The rows come from 4 hidden closed curves, with some noise, and rows from the same curve form a group. Each curve winds through 8 dimensions. The rows are also pushed far along 4 directions, which tell nothing about the answers.
In the rows, zero is written as 128.
Known rows, each followed by its group:
[118 102 177 146 129 136 129 105 128  95 120 111 141 156 152 103 130 138] : Z142
[134 109  69 150  91 148 142 118 124 110 188 122 102 117 114 110 149 153] : Z75
[136 133 142 112 149 105 107 133 122 115 103 113 147 108 129 132  78 129] : Z772
[157 168  75 134 123 146 132 133 134 131 147 147 105 124 129 110 155 133] : Z142
[148 115 118 121 106 122 126 129 126  75 135 108 116 101 157 127 115 146] : Z779
[102 157 141 131 143 111 115 153 121 186 120 145 127 151 103 121 112  88] : Z75
[161 109 156 104 114  90 137 125 118  94  95 106 132  81 149 145  62 121] : Z772
[118 127 143 136 123 163 114 126 135 100 153 115 113 151 145 131 168 159] : Z75
[175 104 163 121 154  87 145 110 109 172  67 168 167 109 132  92  50  81] : Z772
[105 128 139 144 120 150 114 131 139  60 153  82 117 158 140 145 179 155] : Z142
[137 109 123 116 123 132 130 132 123  91 142  91 125 104 131 117 148 148] : Z779
[140 122  96 108  91 114 104 132 118 164 162 148 139  94 119 142  86 130] : Z772
[169 149 113 125 134 121 146 131 115 112 107 118 133 108 134 126 123 126] : Z772
[121 165 166 103 154 164 137 124 157 147 108 152 121 194 123 106 170 113] : Z142
[112 148 126 139 150 117 130 132 120 136 110 132 141 130 128 112 141 107] : Z75
[134  97 136 140  90 133 133 124 121  95 147 100 115 125 157 126 125 156] : Z779
[143 142 107 126 142 141 157 121 132  94 115 120 121 121 133 128 168 132] : Z772
[160 108  87 162 116 136 164 112 122 112 141 147  94  99 142  92 143 132] : Z779
[ 82 142 156 101 151  96  91 146 136 127  92  95 189 150 124 158 121 118] : Z75
[ 92 137 143 136 132 134 103 133 143 118 139 104 118 142 124 150 131 149] : Z779
[120 120 112 115  92 151 126 129 129 102 163  96 139 146 142 120 180 159] : Z779
[ 82 112 169 112 123  91 105 147 133 149 116  99 143 131 115 161  96 112] : Z772
[153 112 116 130 131 136 153 114 122  83 119 130 120 110 144 121 129 141] : Z142
[175 145  95 133 112 144 143 114 126 133 132 158 116 114 143 130 118 142] : Z779
[121 162  88 117 110 136 113 148 131 149 156 135 103 125 119 132 114 138] : Z142
[ 96 136 155  95 126 131 114 123 137 116 127 110 146 138 125 150 127 137] : Z75
[117  98 127 101 104 115 112 141 115 111 144  92 152  99 127 172 124 149] : Z75
[172 105 194 123 122 136 147 115 113  47  95 105 141 154 180 114 118 132] : Z779
[ 84 126 123 100 134 150 116 144 145  97 159  76 122 141 107 130 198 154] : Z779
[126 128 109 119  82 116  86 131 130 140 176 109 129  83 125 163 101 152] : Z142
[ 79 121  99 103  78  71  86 171 133 145 146  92 156 109 126 185 110 119] : Z142
[110 160  48 121 105 159 124 132 147 194 203 155  86 102  77 131 185 139] : Z142
[129 150  88 137 127 161 144 126 129 158 155 153 126 156 109 105 191 123] : Z772
[ 58 137 128 114 102 114  74 161 142 104 167  60 147 143 115 188 165 147] : Z142
[141 156  85 103 111 140 116 133 136 176 169 138 127 128  98  88 141 124] : Z772
[ 80 124 158 111 151 144 122 150 137  55 117  76 135 166 135 170 191 146] : Z75
[169 120 126 140 129 131 142 121 115 152 124 143 137 128 124 110 126 120] : Z142
[145 118 112 141 138 193 143  88 146  90 165 142 104 142 125 104 191 169] : Z779
[ 84 124 121 109 115 134 104 147 133 131 159 120 114 127 107 173 127 143] : Z772
[144 129  79 134  85 113 137 128 100  97 155 122 123  80 143 138 113 131] : Z772
[ 74 140 126  89 101  98  53 168 135 194 156 103 168 118 109 187 113 135] : Z75
[100 152 190  96 158 140 127 131 149 110 100  97 143 187 119 115 159 115] : Z772
[130 119 130  98 138 117 115 143 130 130 127 107 141 113 116 120 133 127] : Z779
[150 114 111 147 128 117 146 122 121 160 120 147 136 124 131  90 133 110] : Z779
[128  96 113 127 105 101  93 125 122 159 152 119 161  91 121 137  93 141] : Z142
[132 140  67 162 121 162 152 109 123 102 171 140  89 114 127  80 179 142] : Z75
[115  76 193 150 120  86 139 107 124  24  78  53 161 107 185 164 113 141] : Z772
[154 123 109 149 132 130 125 137 112 104 137 143  99 103 146 119 116 131] : Z75
[159  98 112 153 102  91 138 110  93 101 130 127 134  66 148 111  58 124] : Z75
[107 127 116 127 120 119 111 154 120  75 139  93 119 109 143 167 144 143] : Z75
[185 120 116 132 148 138 158 109 129 117 101 174 112 117 143  99 110 122] : Z142
[133 142  99 151 145 155 121 143 127 158 162 170  82 136 111  92 148 121] : Z75
[130 113 129 136 140 168 144 116 134  94 146 100 107 137 128 103 175 165] : Z779
[120 146 126 120 168 154 127 147 143 112 115 136 119 166 123 133 180 131] : Z75
[172 151  35 142  82 138 134 131 113 119 190 110 103  76 127 109 151 157] : Z772
[170  92  91 177  78 117 147 108 108  95 160 142  82  67 162 119  84 143] : Z142
[164 137 121 144 118 137 149 125 119 141 128 148 110 127 133 127 121 125] : Z779
[157 116 105 144 151 119 153 112 129 126 106 154 116  99 132  97 116 117] : Z772
[ 94 120  96 134  89 103 101 142 136 155 167 129 108  96 119 158 104 129] : Z142
[150  82 117 161  83 100 153 117  92  78 135  88 138  82 166 121 119 138] : Z779

New rows, each followed by its group:
[178 127 122 134 142 138 143 104 132 154 123 174 111 102 122 117 116 118] : Z142
[128 120 155 145 143 110 114 144 109 122 116 137 115 119 139 124  89 111] : Z75
[116 128 130 119 149 142 142 123 129 111 117 120 137 141 123 120 152 134] : Z142
[198  97 139 152 132 139 179  93 116  40  93 148 100 106 182 105 104 136] : Z142
[ 49 142 128 128 131 150 113 147 137 149 167  96 118 165  88 141 175 142] : Z142
[182  88 149 145  99 139 160  99 103  51 119 105 141 124 188 101 127 155] : Z779
[104 109 177 101 146 117 119 138 129  78 105  73 148 133 133 137 139 133] : Z779
[173 111 136 134 143 172 165  93 152  72 121 146  84 133 146  95 156 149] : Z772
[ 92 135 156  85 147 127 101 135 146 155 122 122 165 146  98 163 146 119] : Z779
[111 106 117 116  93 120 122 123 124 111 142  97 162 119 146 140 146 150] : Z779
[ 85 135 142 127 138 158 122 139 146 139 141 134 110 160 130 140 199 134] : Z75
[ 76 103 162 117 147 108  89 136 147 127 121 105 159 140 110 170 130 127] : Z142
[105 130 158 128 152 125 133 134 133 149 101 121 156 174 123 105 161 106] : Z779
[117 134 159 117 149 123 116 139 115 154 107 123 163 153 113 150 118 119] : Z772
[107 139 161 130 141 126 140 120 128 122 111 125 118 128 126 143 124 118] : Z142
[176 122 170 135 154 124 137 128 104 118  96 147 124 141 131 107  64 110] : Z75
[133 114 149 120  98 117 126 116 113  75 137  94 140 116 149 118 107 135] : Z772
[124 127 122 116 124 119  96 144 116 141 154 123 130 118 106 129  89 130] : Z75
[ 81 124  93 153 109 126 112 149 125 102 168  80 110 110 117 166 158 157] : Z772
[156 126  97 129 123 161 119 110 138 131 160 135 123 115 126 114 137 170] : Z779
[174 127 106 110 147 122 143 117 120 197 109 185 150 112 104  88 101  96] : Z772
[ 97 111 130 120 112 148 108 112 137  84 163  87 140 120 127 158 158 175] : Z779
[142 137 123 147 114 124 150 115 103 107 128 123 104  94 145 123  95 132] : Z142
[132 112 164 134 132 137 132 113 141 138 104 150 131 162 149 116 114 130] : Z779
[178 108 190 155 176 149 176  84 144  67  58 139 125 164 170  90 151 123] : Z772
[119 150 133  76 131 122  86 155 151 192 138 155 148 157  98 135 129 102] : Z779
[165  94 181 119 154 115 139 124 109  93  76 122 157 129 152 142  92 124] : Z75
[142 127 148 111 175 163 137 128 143 139 107 155 133 172 114 114 162 127] : Z75
[ 91 139 119  96 123  89 116 149 130 121 110  85 164 101 120 183 134 121] : Z772
[ 96 119 134 112 123 142  98 118 143 111 152  98 147 126 120 156 148 164] : Z779
[141 123 121 156 117 166 137 109 149 100 151 143  95 153 145 119 169 149] : Z772
[108 117 139  98 141 110  93 127 162 165 117 133 153 123 112 138 113 127] : Z772
[147 144 153 123 167 140 142 130 132 176  93 153 151 179 115  84 152  99] : Z779
[ 98 140 126 112 141 113  94 135 158 129 118 125 136 127 124 147 120 129] : Z772
[159 134 121 132 149 142 127 130 115 175 126 154 138 137 108 115 117 125] : Z772
[104 115  56 132  39  96 110 142 123 114 196  83 131  73 143 155 151 146] : Z142
[159 106 139 118 132 147 139 112 123 115 125 139 130 122 135 122 123 142] : Z75
[169  94  74 168 113 177 141  94 130 104 190 144  94 110 129  84 171 172] : Z142
[152 137  88 165 138 159 155 117 149 119 130 170  90 152 147 100 175 131] : Z75
[159 117 142 168 161 161 181 100 135  71  99 149  78 145 156  83 153 132] : Z779
[148 153 139 117 165 120 106 129 136 174  98 161 168 157 117  98 123  97] : Z779
[149 111  73 140  91 128 109 117 123 182 182 144 133  94 117  98 117 146] : Z142
[126 144 117 100 124  75  95 154 149 196 101 149 142  99 118 175  71 101] : Z772
[101 157  93 134 115 152 106 130 156 128 170 118 118 154 119 118 187 144] : Z772
[151 121 145 100 150 108 138 122 114 156  89 149 167 116 119 123  92 103] : Z772
[128 148 177 132 168 115 145 132 146 128  67 142 117 167 133 115 117  89] : Z772
[125 138  87 127 100 112 127 136 113 164 149 131 151 114 116 131 141 114] : Z772
[116 135 118 115 134 167 127 112 145 154 154 148 115 142 109 102 152 147] : Z142
[144 137 127 117 139 153 109 124 151 156 148 173 115 153 112 108 141 117] : Z779
[142 103 131 170 119 144 143 124 103  25 145 106  81 106 170 124 138 153] : Z75
[196 140 130 126 155 135 149 123 118 191  97 175 147 146 120  78 120  99] : Z779
[138 144 114 132 155 146 133 139 156 157 113 178 111 182 123  94 154 105] : Z142
[140 123  98 131 103 116 112 126 115 104 156 107 149 102 137 120 140 137] : Z779
[132 120 156 118 145 129 125 140 136 129 123 131 114 146 119 107 137 108] : Z779
[113 127 135 117 109 152 135 109 128 121 151 115 122 130 131 113 147 150] : Z142
[125 132  90 141 117 119 110 131 118 143 161 105 133  90 108 136 134 144] : Z779
[128 136  95 133  82 141 128 138 120  75 172 100  88 111 148 142 125 164] : Z142
[115 131 144 123 136 157 125 134 151 154 134 138 113 181 124 103 159 134] : Z779
[151 157 121 127 120 118 106 114 140 180 129 167 129 112 133 104  89 114] : Z142
[137 139 159 106 178 158 151 120 129 116  94 143 139 163 114 112 150 119] : Z772
[168 139 124 119 126 146 148 117 130 122 132 124 119 131 125  94 145 131] : Z772
[131 103  74 131  88 138 127 124 120  57 193  85 115  85 134 115 189 157] : Z779
[172 138 121 142 164 188 153  91 155 127 136 182  89 146 118  90 183 134] : Z142
[126 139 129 138 124 118 143 136 137 111 119 117 100 128 134 127 133 115] : Z772
[156 108 134 147 147 142 146  99 132 166 117 167 123 124 121 110 112 131] : Z779
[146 142 161 127 168 126 136 124 159 132  72 164 113 154 141 131 112 106] : Z772
[154 107 118 117 120  98 134 125 108 118 107 124 150  81 140 141  79 128] : Z142
[130 126  96 163 141 135 129 128 136 137 140 133 108 122 119 114 148 139] : Z772
[134 120 177 113 116 106 126 120 112  79 109  86 154 126 150 119  93 124] : Z772
[152 145 146 110 138 131 126 120 129 145 117 143 141 148 122  82 112 109] : Z772
[176 104  90 134  71 157 138 116 116  63 192 117  91  96 151 119 155 162] : Z779
[143 135 153 104 141  79 112 150 113 215  82 138 192 133 114 126  81  84] : Z779
[146 111 133 114 118 139 133 112 123 111 136 127 132 113 134 130 119 146] : Z75
[171  91  92 154  92 130 139 109 119 109 163 150  87  72 146 125  88 150] : Z142
[110 120 138 142 133 163 133 125 119  83 153  92 121 150 123 136 174 161] : Z772
